The rows are grouped in 4 different ways at once. Each group adds its own fixed numbers to the row, and there is some noise. The rows also spread widely along 14 directions, which tell nothing about the answers.
(in the rows, 128 means zero)
Some rows, each with its group in each grouping after it:
[121 101  60 126 155 140  72 131  88 162 112 106 170 109  97 109 147 110
 129 112 185 137 165 187 134  62] : z_229 z_632 Ruvu z_507
[113  96 157 147 213 172 121 121  79 163 124  92 137 162 141 122 210 110
 127 143 141 155  96 141  77 154] : z_433 z_597 Zelet z_531
[103 128 134  79 135 126 177  80  99  99 124 127 135 168 139  98 152 137
 148  99 118  86 156 177 115  98] : z_604 z_748 rored z_317
[157 156 128  91 102 197  67 109 152 136 108 149 142 182 114 131 195 179
 162 110 119 123 105 129 130 116] : z_433 z_613 Ruvu z_531
[ 67 138 170 126 153 126 156  83 137  89 151  95 145 155 123  85 124  91
 105 139 143 125 138 141  73 142] : z_877 z_613 Zelet z_507
[113 138 115  55 100 153 161  91  90  54  98 154 143 155  94 161 190 122
 131 146 100  89  74 154 137  92] : z_229 z_558 gepe z_317
[ 79 138  98 113 137  95 122 132 116 129 157 163 122  83 136 133  95 138
 101 141 127 173  87 106 133 160] : z_63 z_748 rored z_317
[148  97  86 145 128 171 106 155  54 158 156  87 127 148 112 170 145 123
  98 143 135 111 107 187 108 103] : z_63 z_632 gepe z_317
[123 166  44 116  75 161 112 106 161  81 137 139 138 146 117 136 144 165
  81 130 117 128 123 195 133  63] : z_604 z_500 rored z_531
[101 113 129 107 147 150 148 117 125 153 176  97 101 152 141 130 107 179
 134 105  98 125 110 171 122 151] : z_877 z_558 gepe z_507
[ 96 124  95  58 112 148 142 126 107 119  82 109 123 113 100 144 181 146
 141 151 120 131 126 183 145 147] : z_63 z_500 Ruvu z_507
[144 101 144 123 176  99 112  58 105  82 130  63 128 150 155  88 122 175
 144 129 137 104  81 125 141 171] : z_877 z_597 Ruvu z_507
[ 67 121 170  73 125 156 159 131 117 134 133  82 142 111  70 145 153  92
 128 180 102 113 105 156 107 149] : z_63 z_597 rored z_317
[118 117 152 159 156 131 128 136 145 111 136  88  78  91 115 103 119 178
 116 155 156 147  90 107 135 130] : z_604 z_632 Zelet z_317
[110 107 117 105 150 130 155 148  81 165 130  95  79  91 144 153 141 166
 127 151 112 153 106 165 132 177] : z_604 z_558 Ruvu z_317
[ 63 134 125  89 146 159 179 123 135 130 102  91 112 131 123  90 139 137
 127 118 151 132 141 169 124 125] : z_63 z_558 Zelet z_531
[ 84 136 101 104 158 164 108 175  84 159 137 149 109 140 125  66 145 122
 137 111 128 164 176 143 149 114] : z_63 z_613 gepe z_507
[147 136 107 140 129  94  88 125  91 114 113 149 123 103 107 146 170  84
 102 139 205 131 155  92  93  83] : z_604 z_558 Zelet z_531
[145 145 116 182 119 140 121 138 132 133 158 115  87 179 153 116  97 139
  68 107 191 118 156 118  88 101] : z_433 z_558 rored z_317
[110 147 194 142 144 160 134 133 126 133 126 106  69 181 153  59 149 143
 135 116 160 125 170 105  93 154] : z_877 z_613 Zelet z_317
[106 125 139 153 160  91 143  91 166  56 148 109 106 103 153 104 117 185
  95 163 109 159  79 131 133 141] : z_229 z_597 Ruvu z_531
[123 128 172 153 167 131  82  74 155 106 178 175 162 190 171 107 180 133
 122 132 105 143 112 102  68 130] : z_63 z_558 rored z_507
[133 107 130 143 139  98 120 110 154  94 102  67  98 101 102 143 105 168
  94 151 221 116  77  95 136 139] : z_229 z_597 gepe z_507
[171 128 100 142 131 139  43 110 126 131 142 117 136 147 113 129  99 172
 118 122 174 126  44  67 150 136] : z_229 z_613 rored z_507
[113  99 200 159 173 114 129  93 160 104 120  87 133 124 107 105 186 126
 133 159 169 120 144 129  81 107] : z_229 z_613 Zelet z_507
[ 98 125 177 115 174 115 121  43 163  96 160  80 176 120 138 109 132 143
 135 161  95 132  39 131 103 176] : z_877 z_558 rored z_531
[135  96  62 172 181 112 103 151 103 163 139 132 100  92 131 140 145 162
 107 114 178 174 126 134 130  90] : z_433 z_558 Zelet z_507
[ 80 136 167  98 162 144 162  78 137 117 150 167 149 194 141 117 159 130
 151  85 115 119 129 124  78 131] : z_433 z_613 Zelet z_507
[120 141 165  71 100 119 189  99 131 141 105  99  86 178 130 124 100 148
 146  69 187  55 168 121 107 135] : z_229 z_558 rored z_531
[143 156  70 129  93 160 117 123 115  56 161 174 120 201 116 130 106 155
  81 114 118 119  92 120 136  81] : z_63 z_613 Ruvu z_507
[133  91 164 121 187 142  85  84 140 180 103 121 150 112 138 139 221 168
 181 135 150 146  87 123 101 143] : z_604 z_558 rored z_317
[151 124 160 150 147  86 124 134  72  98 160 121  88 121 119 111 136 107
 125 140 137 104 146  87 111 103] : z_433 z_558 Zelet z_317
[130  89 187 130 149 122 154 115 104 155 159  62 104 125 112 151 110 149
 144 130 135  94 107 147  90 153] : z_877 z_632 Ruvu z_317
[143 149  73 117 150 117  48 116 105 120 112 170 131 134 142  83 143 148
 135 103 170 159 110  75 160 129] : z_433 z_500 rored z_507
[ 64 132 132 140 141 140 174 124 172 121 190  74 119 137 117 121  68 143
  67 140 115 137 116 170 101 138] : z_433 z_597 rored z_507

New rows. What belongs after each?
[114 154  94  63  91 116 135 105 135  68 110 130 103 130 100 123  86 178
 116 123 141 103  75  95 187 138] : z_229 z_597 rored z_507
[163 123 169 149 147 144  88  97 100 128 153  81 146 173 127 123 172 122
 136 138 127  96 115 125  86 134] : z_433 z_613 Zelet z_531
[117 120 177  74 147 151 140  97  81 118 146  72 146 186  96 126 128  95
 135 135 127  71  94 117 104 161] : z_604 z_597 rored z_507
[133 117 124 173 146 109 110  95 193 107 164 152 119 107 138 126 128 213
 126 130 125 151  78 112 129  93] : z_63 z_613 rored z_317
[168 125 108 105 129 168  95 126  83 104 138 115 143 176  79 122 164 125
 136 123 120  80 108 133 147  66] : z_433 z_558 rored z_507
[154  94 167 123 152 120 162  90 127  86  96  99 115 135  84 135 195 163
 172 127 159  78 103 121 121  69] : z_63 z_613 Zelet z_531
[123 119 122 107 167 120 144 152 109 107 138 147  70 111 104 116 116 183
 146 111 127 142  71  84 174 125] : z_433 z_500 gepe z_507
[129 119 112  88 106 119 137 148 100 151 118 109  96  90  83 189 118 147
 121 132 152 125  93 135 127 146] : z_877 z_748 Ruvu z_531
[146 121 115 114 127 157  99 113 105 122 116  96 126 151  85 132 125 139
 126 125 182  96  72 101 134 105] : z_877 z_597 rored z_317
[151 128 133 132 163 142  76 157  58 136 145 150 128 151  95 117 155  87
 120 139 152 140  97  64 122 124] : z_433 z_613 rored z_507
[117 110  94 114 183 153  58 121 122 140  93 156 150 120 107  66 205 152
 183  98 156 153 146 131 155  55] : z_229 z_500 Zelet z_507
[168 103 199 154 151 121 103 128  98 159 119  82  96 147 117 123 170 112
 146 119 211  90 175 109  70 122] : z_877 z_632 gepe z_531
[134  89 127 185 172  99  90  68 160 156 133  25 138  95 136 122  90 170
 121 123 230 119  86 127  96 135] : z_877 z_558 Zelet z_317
[172 121 133 161 111 125 147 113 116  70 167 145 112 163 106 156 158 158
 118 128 104  90 127 151 105  44] : z_433 z_613 Ruvu z_317
[104 103 109  96 164 142 178 109  85 146 100 125 113 184 142 125 145 144
 132  76 176 108 137 150 117 120] : z_229 z_597 rored z_507
[133 130 152  87 111 158 129 143  86 153 117  70  86 168  84 125 116 111
 136 108 189  72 152 106 113 140] : z_877 z_558 Zelet z_507
[105 150  78 142 144 142  90  96 115  65 118 147 140 130 166  91 169 151
  89 169 114 178  66 133 145 142] : z_229 z_613 Zelet z_317
[ 96 143 139  89 115 108 132 126 130 110 150 153 118 102  95 168 121 113
 105 152 128 142 107 105 106 145] : z_604 z_558 Ruvu z_507
[115 118 114  82 137 138 165 183  61 133 154 140  91 120  51 151 100 101
 126 113 134 110 124 117 140  74] : z_604 z_558 Ruvu z_507
[141 127 111  91  73 143 133 171  97 174 142  79  62 138 105 178  63 170
 109 110 153  93 135 142 139 177] : z_229 z_632 Ruvu z_507
[129 148 138 125 146 154 124  96 130  79 105 119 115 189 123  84 112 140
 110 102 200 118  83  76 117 118] : z_877 z_597 Ruvu z_531
[126 128 109 127 133 151 107 147 111 156 162 176 112 139 138 129 164 165
 141 121  88 153 129 139 130 105] : z_63 z_613 rored z_317
[ 64 161  65  80  86 101 141  93 137  89 107 132 121 105 130 145 119 132
  77 141 158 149 129 149 128 168] : z_877 z_597 Zelet z_507
[124 127 149 117 146 140 114  80 143 127  93 108 122 163 157 123 128 173
 127 109 203 127  76  97  99 175] : z_604 z_748 Ruvu z_317
[125 143 156 145 114 108 102  78 180 124 151 100 127 139 166 145 141 166
  96 149 137 132 120 129  82 184] : z_433 z_597 rored z_531
[107 118 191 154 163 121 126 126 177  98 152 115 130 103  72  99 153 121
 124 156 141 134 135 115 104  77] : z_433 z_632 rored z_507
[120 156 142  59 104 146 105 110  98  96  95 124 133 144  86 111 141 103
 150 133 158  96 114  98 132 129] : z_604 z_500 Ruvu z_317
[103 129  84 134 130 106 127 113 131 110 130 160 120 114 155 148 148 158
  90 145 134 177 123 156 118 143] : z_229 z_613 Ruvu z_507
[ 66 166 145  97 115 159 160 107 114 121 137 106 103 181 170  84 124 128
 107 127 116 131 150 156  96 196] : z_877 z_613 Zelet z_317
[115 143  95 135 101 127 159 119 171 125 147 143  83 152 160 145 136 194
  93 107 129 134 171 176 111 115] : z_433 z_558 rored z_507
[ 93 143 112 157 141  93 107  96 151  85 163 119 135  92 146  73 112 145
 107 138 123 148 155 153 127  97] : z_433 z_632 Zelet z_317
[163 120 187 148 136 127 126 111 119 125 150 150  81 198 141 152 170 145
 132 102 161  96 145  81  62 128] : z_877 z_558 Zelet z_507
[114 168 140  71 111 149 121  65 141 103 139 178 164 212 126 125 127 126
 141  68 140  90 104  85  99 116] : z_433 z_597 rored z_531
[167 107 117 154 170 135 111 157  54 126 173 141  74 153 134 144 138 161
 116 132 116 139  73  85 133 142] : z_604 z_613 Zelet z_507
[108 135 121 117 145  86 121 102 140  91 136 120 109 104 131 115  98 158
 119 127 158 139  92  99 138 154] : z_433 z_500 gepe z_507
[160 107  62 158 151  76  50  96  78 119 112  85 154  65 146 118 142 135
 113 158 176 147 118 152 146 128] : z_433 z_632 Ruvu z_317
[101 145 185 135 164 124 107 103 150  94 140 137 127 160 150  65 145 114
 110 144 147 143 134  84  96 147] : z_229 z_558 rored z_507
[109 126 168  81 160  76 134  89  67  97 128 142 131 100 149 107 189 103
 157 167  88 127 124 116 125 168] : z_604 z_558 rored z_317
[118 108 104 123 177 126  93 124  58 122  90 100 163 112 101  98 183  70
 114 173 183 151 107 121 129 134] : z_63 z_613 rored z_507
[152  93 160 157 160 153 152 161 102 129 138 103  97 145  74 150 180 131
 122 142 145 116 138 147  98  72] : z_433 z_613 Ruvu z_507
[173 128  79 152  95 171 104 109 124 111 154  99 122 202 105 167 102 165
  85 100 183  82  92 147 106  82] : z_877 z_613 gepe z_507
[135 108 135 133 179 154  64 108  70 158  82 110 144 144 160  95 216 118
 145 142 175 159 125 139 100 164] : z_877 z_632 Ruvu z_317
[ 85 146  99 117 125 195 100 110 134 157 113 100 156 167 137  77 151 124
 114 113 165 139 160 192 103 113] : z_877 z_632 rored z_317
[107 130 162  56 119 124 121 138 119 137 100 151 101  89  84 146 172 145
 172 140 128 130 121  95 142 140] : z_604 z_597 Ruvu z_317
[137  81 186 148 178 108 135 101 131 142 113  91 112 121 104 123 142 154
 161 103 210  92 120  97  94  92] : z_229 z_748 Zelet z_317
[125 102  82 156 154 127  76 124 114 158 168 149 130 130 156 158 166 165
 112 131 115 167 125 148 107 134] : z_63 z_597 Zelet z_507
[122 115 147  83 152 142 122 108  87 134 154 156 139 180 123 127 149 132
 159  90 107 107 133 134 103 119] : z_604 z_748 Ruvu z_507
[120 109  65 110 142 145 103  84  87 176 119 105 156 149 182 140 137 174
 135 102 140 140 101 191 124 166] : z_229 z_613 Ruvu z_317
[130 147 140 134 106  85 104  39 179  75 126 103 137 151 166 108  92 172
 111 121 183  94  98 102 103 154] : z_229 z_500 rored z_317
[123 143 117 108 116 127 146 111  97 122 154  81 118 178 128 120  59 122
 102  90 165  84 136 132 110 133] : z_433 z_597 Ruvu z_531
[195 121 157 146 157 139  71 156  49 160 172 148  83 190 145 109 141 136
 146 102 123 104 124  70 114 130] : z_229 z_500 rored z_531
[124 156 126 114  87 119 154 130 107  91 150 136  69 169 128 125  90 138
  97 103 160  84 167 112 116 101] : z_604 z_597 gepe z_317
[131 120 131 170 152 146  89 116 198 160 147 153 115 130 147 131 137 205
 121 106 159 166  96 113 104 105] : z_229 z_632 rored z_531
[142 129 102 113  92 103 153 125 103  75 161 109  88 115  83 156 117 155
 113 134 104  84 123 147 144  77] : z_877 z_597 Zelet z_531
[154 140 105 149 122 108 111 120  97  47 165 121 118 129 117 135 105 124
  67 170 114 126  69 117 131 102] : z_229 z_558 Ruvu z_531
[122 143  67 158 128  76  71 120 126 115 135 159 107  80 163  98 108 164
 107 129 173 173 133  93 149 127] : z_63 z_613 Zelet z_317
[113 130  96 125 107 158 101 129 150 151 157 136 134 134 129 162 164 168
 103 150  92 155 117 183 115 131] : z_229 z_613 rored z_507
